The rows of a group lie close to one hidden flat surface of 5 dimensions, which passes through zero. Surfaces can cross.
Known rows, each followed by its group:
[ 1.65  0.23  2.79 -1.30 -0.02  1.73  3.41 -3.35 -1.75] | z_586
[ 5.22  0.56  5.18  3.26 -1.54  4.82 -2.27 -2.14 -0.16] | z_861
[-1.54 -0.80  0.41 -5.98 -0.53 -0.42 -3.87 -0.24  2.91] | z_840
[-3.39 -0.03 -2.57  1.03  3.35 -0.72 -0.43  1.96  4.35] | z_861
[ 5.64  3.37  3.55 -1.41  1.45  4.94 -0.08  1.68  3.59] | z_840
[ 1.28 -2.03 -0.85  3.72 -0.44 -6.43 -0.97 -1.00  0.39] | z_539
[-0.38  0.60  8.02  1.74  4.49  0.70  1.23 -0.50  3.37] | z_539
[ 6.33  3.24 -3.15 -3.82 -1.57 -1.23  1.51  2.83  0.57] | z_539
[-1.86 -2.47 -4.23  2.26  0.45 -2.07 -2.96 -0.15  0.48] | z_586
[-3.26 -2.93 -1.14  5.43  0.69  0.36 -2.99 -1.78  1.40] | z_861
[-0.83 -1.51 -0.21  1.60  0.09 -4.77  0.80 -0.88 -1.53] | z_840
[ 1.14 -1.04  1.42 -0.50  0.93  1.54 -1.77 -3.75  6.01] | z_840
[-4.05 -1.82 -2.15  2.84 -0.82  0.98 -2.24  0.47 -1.26] | z_861
[ 1.06  0.33 -0.39 -2.98 -0.94  1.50 -4.49  0.25 -1.46] | z_539
[ 1.29  1.18 -5.03 -0.29  2.37  0.76  5.12  0.19  1.18] | z_586
[ 0.76 -3.30  1.32  3.99 -2.29  0.04 -0.39 -5.98 -2.45] | z_861
[ 1.26  0.20 -4.82 -0.36 -1.85  1.15  1.74 -0.88 -0.05] | z_539
[ 2.05  2.49  1.96 -2.81 -0.01  2.10  4.06  0.36 -1.65] | z_586
[-3.12 -4.25 -0.51  5.14 -0.68 -0.51 -5.22 -2.66 -2.04] | z_840
[ 2.36  0.51  2.66 -3.23  0.79 -0.61 -0.06 -0.59 -4.07] | z_586
[-0.28  1.43 -1.61 -0.04 -0.77 -3.96  2.49  3.23 -1.37] | z_539
[-2.74 -1.38 -0.09  2.17 -1.15 -1.13 -4.03  0.85  1.32] | z_586
[-1.66  0.36 -2.78 -0.16 -3.04  2.49  4.90 -1.07 -3.90] | z_861
[ 1.03  1.00  0.77 -4.25  0.42 -0.08  0.57  0.45  3.14] | z_840

New rows. What belongs after each?
[ 0.05 -1.13 -5.73  1.34 -2.81  0.27  1.74 -2.00 -0.46] | z_539
[ 0.88 -0.95 -4.88  0.94  2.76 -2.21 -1.11  0.61  1.34] | z_586
[-0.33  1.79 -0.93  1.34  0.00  4.06  2.54  0.99  1.44] | z_861
[-1.31  2.08  4.58  0.71  2.75  1.72  4.75  0.89  2.23] | z_539
[-0.70 -2.19  2.31  0.03 -2.52 -1.83 -7.36  0.33 -5.74] | z_861
[ 0.63  1.58  1.06 -3.12 -0.98 -0.25 -2.57  3.20 -2.94] | z_861
[-1.72 -0.52 -0.79 -0.55 -1.32  5.33 -2.57 -0.20  0.79] | z_840
[ 4.11  1.72  1.25 -3.14  2.09  0.43  2.95 -0.59 -1.13] | z_586
[-3.26 -2.20 -2.55  5.30 -1.37  1.35 -0.33 -0.91 -3.92] | z_840
[-1.99 -0.45 -2.32  0.60 -3.31  2.68  3.47 -1.78 -4.58] | z_861
[ 5.04  0.09  0.07  1.94  0.80 -2.06  1.02 -1.86  3.89] | z_539
[ 1.11 -0.73 -3.08 -0.96 -1.61  5.31 -1.30 -3.29  0.38] | z_539
[-2.37  0.97  4.04 -2.36  1.30  3.05 -1.08  1.72 -1.16] | z_539
[-0.14  0.50  1.24 -0.41  0.62 -2.18  0.00  1.71 -0.57] | z_539
[ 6.57  1.37  0.42 -0.93  0.30 -1.82  0.54 -0.12  3.11] | z_539
[ 0.59 -0.88  0.15  2.21 -0.76  0.99  1.87 -3.21 -0.23] | z_861
[ 2.94 -0.04  4.05 -2.34  0.30 -2.89 -4.91  0.85 -0.69] | z_861
[-4.55 -1.43 -0.67  0.26 -3.06  0.80  0.68 -0.80 -4.50] | z_586
[-2.57 -0.24 -0.54 -0.26 -1.81  0.42 -4.68  2.89 -4.15] | z_861
[-3.61 -1.32 -1.04 -0.44 -1.17 -3.98 -2.00  0.48 -3.20] | z_840
[ 1.22 -2.49  1.46  3.54  1.23 -2.93 -0.90 -4.05  2.33] | z_840
[-1.93  0.28 -1.15  3.87  1.27  3.75 -0.97  2.20  3.47] | z_861
[ 0.11  2.47  1.19 -1.97  0.68  2.41  3.49  1.94  0.71] | z_539
[-3.38  1.47 -3.18  1.26 -0.73  1.76  7.00  1.12 -0.45] | z_539
[-4.69 -0.63 -1.92  2.26  0.19  1.56 -3.51  3.38 -0.72] | z_861
[ 0.70 -2.92 -1.60  4.76  1.89 -1.27 -0.86 -3.55  4.01] | z_586
